The rows of a group lie close to one hidden flat surface of 11 dimensions, which may be shifted away from zero. Surfaces can cross.
Known rows, each followed by its group:
-1.105; 0.446; 0.153; -1.445; -1.352; -1.099; -0.542; -0.881; -2.296; 0.662; 2.302; -0.690; 0.011; 0.868; -0.137; -1.221
K_327
-0.778; -2.520; 0.770; 0.381; -0.523; -1.236; -1.704; 0.136; -0.712; 0.946; -0.761; 1.073; -0.220; 1.678; -2.901; -0.095
K_327
0.246; -0.988; -1.296; -0.890; 1.763; -1.592; -0.510; -0.647; -0.328; 1.020; 0.458; -1.125; -1.417; 0.237; -1.460; -2.414
K_327
1.219; -0.691; -1.346; -0.472; -0.032; 0.622; 0.443; -0.847; -0.089; -0.216; -0.401; -1.233; 0.203; -0.488; -1.295; -1.300
K_978
-1.312; -0.704; 2.076; -1.275; 1.571; -0.596; 0.310; 2.167; -1.944; 0.313; -1.057; -0.065; 2.102; -0.732; 0.555; -0.978
K_142
-1.439; 0.586; -0.640; -1.249; -1.164; 2.381; -1.776; 0.435; -1.396; 0.211; 1.000; -2.074; 2.982; -0.493; 2.488; -1.324
K_327
0.066; -1.025; -2.081; 1.555; 0.711; -0.633; 2.171; 1.766; 2.027; 3.489; -0.327; 1.088; -1.529; -0.524; -0.950; 0.712
K_978
1.035; 1.917; -1.431; -0.743; 0.775; -2.687; 1.482; -1.008; 0.709; -1.573; 1.819; 0.740; -0.562; 0.425; 0.781; 0.901
K_978
-0.462; 0.829; -2.122; -0.624; -0.141; -1.060; 1.361; -1.786; 2.298; -2.654; -1.398; -0.663; 1.313; 2.185; -1.622; -0.260
K_263
1.841; -1.348; -0.829; 1.081; 2.224; 0.391; -0.289; 0.676; -0.644; -0.506; 0.495; -1.539; 0.594; 0.415; -0.231; -0.543
K_263
0.161; 1.506; -2.379; -1.129; -0.275; 2.438; -0.113; -0.344; -0.520; -0.382; -0.961; -0.462; -0.701; 0.761; 0.095; -2.182
K_142
-0.016; 0.789; -1.149; 1.594; -1.931; 0.826; -0.322; -0.552; -0.368; 0.258; 1.034; -0.251; -0.661; -1.615; 1.893; 1.373
K_263
0.469; -2.224; 1.722; -0.355; 1.946; 1.193; -0.498; 1.996; -0.503; -1.182; -2.317; 1.221; 0.136; -0.067; -0.856; -1.547
K_327
0.498; 0.837; 2.279; -2.712; 0.360; 2.711; -1.127; 0.953; 0.131; 1.089; -0.928; 0.535; -0.359; 2.081; -1.514; -0.776
K_142
-1.353; 0.628; -2.015; 0.973; -0.282; -1.354; 0.827; -1.790; -0.645; -1.109; 1.169; -2.501; 0.742; 0.637; 0.591; -2.847
K_263
-0.866; -1.036; -3.190; 1.383; 1.292; 0.581; 1.717; 0.755; -0.188; -0.579; -1.379; -0.704; 1.023; 1.625; -0.196; -1.848
K_327
2.368; -3.698; -0.565; 1.051; 2.344; 0.100; 1.421; 0.781; 0.622; 1.036; -0.915; -0.199; 1.582; -2.216; -1.124; -1.045
K_263
-1.143; 2.347; 0.895; 0.378; -1.068; 1.950; 1.269; -0.436; 0.977; -0.433; 0.121; 1.006; 0.381; 0.027; 2.806; 1.462
K_327
0.385; -1.016; 2.701; 2.088; -0.469; 0.831; -0.875; -1.756; -0.696; 0.894; 0.188; 1.113; -2.013; -2.017; 0.797; 0.709
K_327
1.379; -2.258; 1.363; 0.355; 0.852; 0.987; 3.425; -0.352; -0.855; 0.113; -0.263; -0.152; 1.003; -1.481; -0.659; -1.604
K_263
-0.090; 1.672; 1.914; -1.313; 1.188; -0.097; 0.876; -0.542; 0.297; 0.706; -0.145; 0.471; -1.367; 0.645; -0.223; -0.622
K_142
0.214; 1.319; -0.974; -0.301; -1.089; -0.318; -1.913; -0.123; -0.626; 2.592; 1.772; 0.385; -0.620; 1.318; -0.150; 2.054
K_142
-1.285; 1.904; -1.320; -1.533; -1.581; 0.076; -2.280; -0.361; 2.038; 1.551; -1.117; 0.695; -0.820; 0.422; -0.577; 0.866
K_142
-0.372; 2.672; -0.672; -1.921; -0.258; 0.389; 1.546; 0.253; 0.497; 0.993; 1.647; 0.336; -0.981; 0.365; 1.566; 1.049
K_327
-0.357; 0.420; -0.703; 0.482; -0.110; -2.715; 0.666; -2.618; 0.311; -1.651; 1.140; 0.532; -0.120; -0.511; 0.828; 0.217
K_978
0.721; 0.771; -2.334; -0.480; -0.829; 1.700; 1.103; 1.036; 1.550; -1.009; -1.888; 0.332; 0.681; -0.574; -0.030; 0.211
K_978
0.436; 1.184; -3.862; -2.386; -1.524; -1.196; 0.086; 0.691; -0.399; -2.488; 0.820; -0.309; 2.306; -1.052; 1.268; -0.009
K_263
0.928; 1.966; -1.677; 1.229; 1.277; -0.236; -1.515; 0.717; -0.574; -0.104; 1.386; 0.215; -0.123; -0.623; 3.064; 0.422
K_142
1.131; -1.967; -0.823; -2.528; 0.527; 0.979; 1.257; 1.892; -0.576; 0.289; -0.947; -0.568; 1.346; 0.683; -2.566; -0.643
K_263
-1.379; 1.274; 1.009; -0.167; 0.656; -0.632; -0.211; 2.189; 0.110; -0.557; -0.768; 1.308; 2.765; 2.038; 0.918; 1.725
K_142
-1.235; 0.114; 1.277; -0.956; -0.667; 0.966; -1.400; -0.917; -0.520; -1.692; -1.112; -0.277; 0.226; -2.171; 1.498; -2.636
K_327
1.552; -2.008; -1.264; 1.896; 0.104; 3.260; 0.384; 0.519; -2.714; -1.610; -0.594; -1.603; 1.386; -0.656; 0.668; -0.388
K_263
2.021; -3.165; -0.250; 2.508; 2.084; -0.026; 0.793; -0.955; -1.808; 1.156; 0.881; -0.935; -0.959; -2.465; 0.147; -1.319
K_978
1.826; 1.986; -0.990; 1.126; -0.282; 1.362; 2.469; 1.442; -0.167; 1.265; 1.773; -0.253; -0.592; -0.645; 1.373; 0.000
K_978
1.170; -0.476; -2.255; 0.238; -0.076; -0.114; 1.675; 1.789; 0.343; -0.137; 0.326; 0.844; 1.503; -1.518; 1.083; 0.909
K_263
0.874; -0.843; -0.082; 1.408; -0.131; 0.982; 0.037; -0.285; 0.148; -0.135; -0.497; 0.495; -0.343; -3.105; 1.629; 0.045
K_978
1.517; -1.674; -1.019; -0.325; 0.990; -1.072; -0.467; -0.051; 0.020; -0.409; 0.584; -0.967; 1.925; -1.725; -0.087; -1.255
K_263
-1.825; 0.039; 1.870; 0.858; -2.558; 3.046; 0.026; -0.834; 0.123; 0.336; -0.824; 0.664; 1.989; 1.327; 0.592; 1.817
K_327
-0.576; 0.079; 0.918; -1.056; 1.087; -0.657; 1.862; -0.456; -1.572; -0.624; -1.047; -0.010; 0.995; 1.300; -0.948; -0.093
K_142
0.473; 1.219; -2.225; -0.889; -0.240; 1.977; -1.464; 1.198; -0.411; -0.007; -0.243; 0.182; 1.040; 2.764; -0.279; 0.204
K_142
-2.442; -0.283; -1.418; 1.390; -0.280; -1.973; 1.386; -0.064; -2.512; 0.157; -0.369; -0.762; 2.176; -0.704; 1.345; -0.299
K_142
0.611; -2.581; -2.367; 1.013; 1.376; -1.451; 2.210; -0.544; -1.720; -2.225; -0.201; 0.686; 1.640; 1.462; -0.836; 0.713
K_978
0.472; 1.484; -0.111; -1.223; 0.481; -0.351; 0.269; 0.830; 2.801; -1.445; -0.927; 0.999; 1.133; 1.396; -0.505; 1.057
K_978
-0.005; 0.047; 0.669; 0.006; -0.097; -0.140; -1.141; -1.252; -0.473; 0.261; 1.200; -2.022; -0.531; -0.073; -0.235; -1.284
K_263
1.191; -1.586; -0.836; 0.581; 1.504; -0.720; 0.669; -0.097; -0.484; -0.626; 0.190; -0.413; 1.482; 1.649; -1.405; -0.086
K_978
-1.759; 0.236; 0.767; -0.266; -0.730; -0.386; -1.079; -1.828; 1.830; 0.683; -1.044; 0.012; -0.627; 0.245; -0.819; -0.720
K_327
2.058; -1.280; 0.934; 1.292; 2.365; -0.990; -1.553; -0.565; -0.409; 2.456; 0.286; 0.400; -0.735; 0.198; -1.085; 3.323
K_142
-0.543; -0.766; -1.277; -1.805; -1.437; 0.663; 1.451; 0.449; -1.603; 1.333; -2.471; 0.979; -0.652; -2.113; -0.992; 2.181
K_142
-0.274; -0.565; 0.695; 0.488; 0.491; -0.301; 1.689; -1.291; -2.404; -2.214; 0.143; -0.099; 0.580; 2.226; -0.746; -1.680
K_327
0.387; 1.844; -0.139; 0.851; -1.078; -0.072; -1.991; 0.263; 1.018; -0.234; 1.556; -0.634; 1.627; -0.824; 2.020; 0.036
K_978
0.532; 1.239; 0.928; -2.287; -1.881; 2.294; -0.492; -1.038; 0.483; -1.535; -1.060; 1.583; -0.049; 0.007; 0.155; 2.987
K_327
0.859; 0.664; -0.961; 1.880; -0.765; 1.348; 0.520; 0.293; 1.504; -1.001; -0.648; 0.173; 2.290; 2.161; -0.374; 1.894
K_978
-0.445; -0.477; -0.935; 1.315; -0.280; 1.798; 4.278; 1.038; 1.030; 0.066; -1.751; 0.765; 0.201; -0.023; -0.133; 0.038
K_263
0.718; 0.265; 1.915; -0.941; 0.910; 1.478; 2.915; -0.206; 0.714; 0.516; -0.780; -0.159; -2.636; -0.098; -1.174; -0.877
K_263
1.495; 0.610; 1.124; 1.114; 0.094; 2.543; 0.034; -0.310; -0.602; -2.268; -0.047; -1.801; 2.355; -0.272; 1.233; -2.202
K_978
1.172; 0.327; 2.083; -1.144; 1.805; 0.811; -1.404; -0.723; 0.518; 1.224; -0.516; -0.041; -1.315; 0.538; -1.120; -0.494
K_142

New rows, each followed by its group:
-1.963; 2.953; 1.842; -0.480; -0.909; -1.164; 0.879; -1.376; -0.515; -0.423; 0.745; 0.574; 0.099; 0.096; 1.970; -0.204
K_142
-0.644; -0.552; -1.745; -1.780; -1.154; -0.982; -0.073; 1.188; -1.578; 0.718; -0.064; 1.072; -1.730; -0.857; -0.686; -1.083
K_327
-0.536; -0.629; 0.696; -1.848; 0.293; -1.074; 2.195; -0.098; -1.724; -0.656; -2.135; 0.767; 1.652; 1.121; -1.947; 2.604
K_142
0.105; 0.689; -0.840; -0.402; 0.826; -1.900; 0.414; 0.565; -0.835; 0.135; -0.639; 1.183; -0.205; -2.324; 1.473; 2.881
K_142
-1.221; 0.331; -0.005; 1.114; 0.029; -1.990; 0.429; -0.268; 0.065; -1.411; 1.685; -1.094; 3.703; 1.890; 0.745; -1.345
K_263
-0.811; 1.713; -1.605; 2.227; -0.280; -1.131; 0.270; -0.661; 0.589; 0.824; 1.883; -1.231; -1.788; 0.023; 1.667; -0.192
K_263
1.331; -2.597; 0.916; 2.384; -0.650; 1.443; 0.259; -1.121; -1.042; 0.256; -0.289; 1.046; 0.421; -1.371; -0.024; 2.302
K_978
-1.136; 3.016; 0.127; -1.810; -0.031; 0.626; -1.466; 1.791; 2.111; -1.217; -1.816; 1.744; 0.500; -0.779; 2.345; 0.494
K_142
-0.148; -0.060; 0.930; -0.331; 0.232; 1.868; 0.654; 2.948; -3.124; 2.064; 1.159; 0.224; 1.281; 1.834; 0.361; -0.437
K_142
-0.325; 0.182; -0.953; -0.232; 0.235; -0.686; -3.319; 0.491; 0.732; -1.539; -0.317; 0.294; 1.834; 0.774; 0.750; 0.657
K_327
-0.779; -0.349; -2.824; 0.534; -1.634; 0.794; 0.866; -1.062; -0.549; -2.210; -1.084; -1.280; 1.908; -0.908; 0.629; -1.565
K_263
0.860; 0.464; 1.801; 0.524; 2.129; -0.722; 3.158; -1.268; 0.628; 0.385; 1.055; -0.896; -2.104; 0.884; -0.728; -1.423
K_263
3.245; 0.876; 0.005; -2.017; 2.055; 2.568; -1.376; 0.552; -0.862; -0.025; 0.305; 0.024; -1.091; 1.947; -1.020; -0.039
K_142
-1.577; 1.534; -1.549; 0.511; -0.624; -1.480; -1.662; -2.035; 1.774; 0.138; -1.164; -0.062; 0.148; 0.603; -0.091; 0.597
K_142
-0.021; -2.149; -0.394; 0.463; -0.767; 0.097; 1.404; -2.154; 0.050; -0.579; -1.804; 1.584; -1.278; -2.835; -0.203; 0.765
K_978
-1.489; 0.142; 2.014; -2.124; -0.014; 1.199; -0.531; 2.789; -0.311; 1.486; -1.488; 0.932; 1.427; 0.637; -0.481; -0.148
K_142
-0.717; 0.170; -2.042; 1.681; -2.162; 0.179; -0.612; -0.730; -0.116; -0.336; 0.684; -0.832; 1.601; 2.142; -0.255; 2.004
K_263
-0.327; -1.643; 0.144; -0.457; 0.823; 0.107; -0.350; 0.492; -1.311; -0.646; -0.623; -0.210; 1.263; 2.103; -1.659; -1.453
K_327
1.537; 0.020; -3.312; -0.031; -0.227; -1.347; 4.235; -1.087; 1.403; -1.150; -0.335; 1.161; 0.502; -1.671; 0.016; 0.803
K_263
3.494; -0.041; 1.444; -0.285; -0.370; -0.772; -0.393; -2.503; -0.989; -0.264; 2.958; 0.284; -0.314; -1.605; 0.260; 2.889
K_263
-0.800; 2.070; 0.656; -0.039; 0.789; -0.595; 0.427; -2.024; 1.124; -1.652; 0.226; -1.940; -1.439; 1.541; -0.123; -2.034
K_263
-0.502; 1.707; 2.453; -0.986; 0.488; 1.472; -0.281; 1.128; -0.679; -1.368; 0.686; -1.250; -0.451; 0.698; 1.417; -1.586
K_263
-0.152; 1.901; -1.420; 1.361; -2.176; 1.448; 0.352; -0.210; 0.687; 1.429; 0.930; -2.266; 0.917; 0.136; 0.259; -1.776
K_978
0.549; 0.117; -1.551; 0.376; 0.954; -0.965; -1.071; -3.450; 0.250; 1.501; -0.054; -1.489; -1.951; 0.564; -1.773; -1.031
K_142
2.121; 1.122; -1.702; 0.717; 1.133; 0.094; 2.459; 0.463; 0.523; 0.347; 0.910; -0.005; -1.451; -0.968; 0.736; -0.169
K_978
0.725; -0.249; 0.700; -0.016; 2.920; 1.895; -0.348; -0.924; 0.520; -1.789; -0.879; -1.760; 1.591; 0.624; 0.909; -1.788
K_327
-1.465; -1.421; 1.181; 1.765; 1.007; 0.669; -1.772; 0.649; -0.699; -0.307; -1.902; -0.520; 3.213; 0.227; 0.726; -0.650
K_142
2.321; -1.265; -2.322; 3.202; 2.154; -0.240; -0.330; -0.734; 1.445; -0.326; -0.278; -0.602; -0.687; -3.163; 1.548; 0.176
K_263
3.384; 0.128; -1.299; 1.213; 1.136; 2.030; -2.887; -0.407; -1.818; 1.201; 1.815; -0.457; -1.036; 0.340; 0.684; 1.172
K_142
-0.952; -0.625; 0.168; 0.038; 0.141; 0.420; 0.685; 0.014; -0.826; -0.144; -2.418; 0.372; 1.101; -0.617; -0.198; 0.715
K_142
0.994; -2.031; -0.300; -0.654; 0.895; -0.531; 0.344; 1.151; 1.137; 2.933; 0.059; -0.323; -0.123; 1.215; -3.234; 0.736
K_263
1.146; -1.527; -1.243; -4.118; -1.187; 0.315; 0.151; 2.743; -1.875; 2.293; 0.669; 0.573; -0.137; -0.861; -2.069; 0.586
K_978
1.797; 0.029; -0.559; -0.347; -1.007; 1.970; -0.210; -1.219; 0.373; -0.144; -0.650; -1.297; -0.152; -1.279; -0.882; -0.608
K_978
-0.681; 0.670; -0.316; 1.409; -0.947; 0.602; 2.276; -0.202; 1.334; 0.214; -0.363; 0.485; -0.470; 0.238; 0.369; 0.966
K_263
1.163; -1.054; -0.874; -2.490; -1.284; 1.085; 0.288; -1.444; -0.463; -0.796; -0.979; -0.875; -0.328; -1.949; -1.579; -0.602
K_263
-1.002; -2.102; -1.765; 2.421; -0.950; 1.510; 0.005; 0.786; 1.410; 0.249; -2.308; -0.257; 2.461; 0.123; -0.564; 0.390
K_263
0.796; -1.105; 0.797; 3.492; -0.155; 0.012; 0.078; -0.675; -2.811; -0.893; 1.566; 1.070; 0.463; 1.220; 0.988; 1.545
K_327
0.410; -0.315; -0.918; 1.201; 0.788; 1.594; 0.487; -1.778; 1.608; -2.982; -2.701; -1.115; 0.095; -0.095; -0.209; -0.695
K_263
-0.074; -0.134; 0.194; 1.468; -0.363; 1.532; 0.218; -0.065; 0.318; -1.998; -0.888; -0.334; 1.656; 0.605; 0.852; 0.435
K_263
-0.760; 1.609; -1.750; 0.387; 0.003; -1.752; -1.237; 0.424; 2.662; -0.054; 0.495; -0.349; 0.194; 0.835; 0.570; 0.816
K_263
0.779; -0.351; -2.053; -1.768; 1.085; -0.133; -1.292; 2.078; -1.226; 0.864; -0.615; 0.034; 0.927; 0.554; -0.772; 0.893
K_142
-1.933; -0.240; -0.179; 0.274; -0.661; -2.380; -0.085; 0.920; -0.338; -0.519; -0.402; 1.761; -0.663; 0.801; -0.457; -1.435
K_327
0.358; 0.576; 0.968; -0.524; 1.420; 0.332; -0.885; -2.245; 0.436; -0.412; 0.400; -1.235; -0.958; -1.254; 1.030; -1.651
K_327
0.897; 0.318; -2.556; 0.570; 0.152; 0.906; 1.154; 2.017; -0.507; -0.192; 0.381; -0.608; 1.043; -0.841; 1.275; -1.168
K_978
-1.096; -3.095; 0.393; 3.170; -0.621; -0.147; 1.219; -0.959; -0.618; 3.285; 0.270; -0.178; -0.342; -1.068; -0.896; -0.762
K_978
-0.333; 1.068; 0.307; 1.540; 1.160; -1.165; 4.682; -0.231; 0.994; 0.561; 1.226; 0.070; -0.887; 0.739; 0.582; -1.114
K_263
-0.898; 0.868; -1.755; 2.578; 0.877; -1.064; 0.724; 1.568; 2.131; 0.921; 0.509; -0.851; 1.741; 1.255; 0.818; -1.633
K_978
0.304; 0.196; -1.826; -0.756; 0.926; -0.077; -0.907; -0.254; 0.704; -0.124; -0.336; -2.055; -1.499; -0.064; -0.712; -1.603
K_263
-0.447; -0.997; -1.409; 0.569; -1.004; 2.040; 0.177; 0.604; -2.109; -1.237; -0.305; -1.987; 1.833; 1.077; -0.145; -1.187
K_263
1.582; -1.038; 2.189; -0.896; 1.585; -0.318; 0.440; -0.848; -1.990; -1.525; -1.774; 0.789; 0.953; -1.137; -0.478; 3.326
K_142
-1.147; 1.655; -0.034; -1.705; -0.832; 0.890; 2.119; 0.816; -0.515; 0.314; 0.430; -1.075; -1.911; 0.459; -0.023; -1.764
K_263
2.271; -1.053; 0.941; 1.013; 0.631; 0.300; 2.067; 0.898; -1.003; 1.284; 2.001; 0.673; 0.464; -0.404; 0.160; 1.774
K_263
0.943; 0.159; 0.968; -0.137; -0.201; -0.675; 0.477; -1.400; -0.630; 1.127; 1.877; -0.726; -1.094; -1.383; 0.054; -1.039
K_978
0.241; 0.480; -2.649; 0.199; 0.758; -1.069; -1.124; 2.585; 1.170; 1.254; 1.034; -0.450; 0.109; 0.842; 0.202; 0.981
K_263
0.558; 0.952; -1.633; -0.393; -2.033; 0.568; 2.980; -0.693; -0.639; -3.144; 0.092; 0.886; 2.310; 0.014; 0.954; 1.446
K_263
0.624; 0.349; -3.297; -0.228; 0.706; 1.541; 0.691; 0.992; -0.946; -1.757; -0.677; -1.898; -0.454; 1.018; -0.058; -0.989
K_263
1.122; -0.966; -2.970; -2.299; -1.940; 1.361; 0.470; 2.320; -0.561; 0.263; -0.628; 0.745; 1.368; -1.456; -0.629; 1.702
K_263
1.200; -0.421; 0.355; -0.300; 1.467; 1.283; 1.093; -3.174; -0.498; -0.326; -0.291; -1.452; -2.103; -1.294; -0.168; -1.758
K_327
-1.134; 2.083; 1.280; 1.431; -0.036; 0.017; 2.198; 1.947; 1.473; 1.322; 1.277; 0.381; 0.483; 0.050; 2.123; -1.356
K_978
2.445; -1.470; -2.960; 0.833; 1.274; 0.885; -0.411; 1.209; -2.205; -1.738; 0.743; -1.583; 1.960; 0.139; 0.540; 0.166
K_263
-2.303; 1.089; 0.243; -0.699; -1.359; 0.666; -1.212; 0.770; 0.265; 0.023; 0.053; -1.671; 0.357; 1.355; 0.002; -1.559
K_263
0.326; 1.325; 3.904; -2.362; 2.178; 0.241; 0.601; -2.091; -0.562; -2.248; 0.676; -1.049; -0.311; 0.343; 0.660; -3.095
K_327
-1.334; -0.318; -0.069; 0.806; 0.380; 0.220; -0.551; -0.163; 0.315; -0.533; -1.179; 0.110; -0.498; -1.805; 1.380; -2.522
K_327
-0.508; 1.937; 0.037; -1.969; -1.531; -0.312; -1.332; -2.794; 1.765; -0.152; 0.150; 0.253; -1.511; -0.655; 0.184; 1.126
K_327
1.762; -1.229; -0.081; 1.387; 2.381; 1.045; 0.255; 1.914; 0.487; -1.238; -0.846; 0.109; 1.617; -0.483; 0.845; -0.569
K_978
1.678; 0.928; -1.523; 0.857; 0.319; 2.344; -2.594; -0.959; -1.556; 0.577; 1.515; -1.230; -0.655; 0.887; 0.933; -1.536
K_142
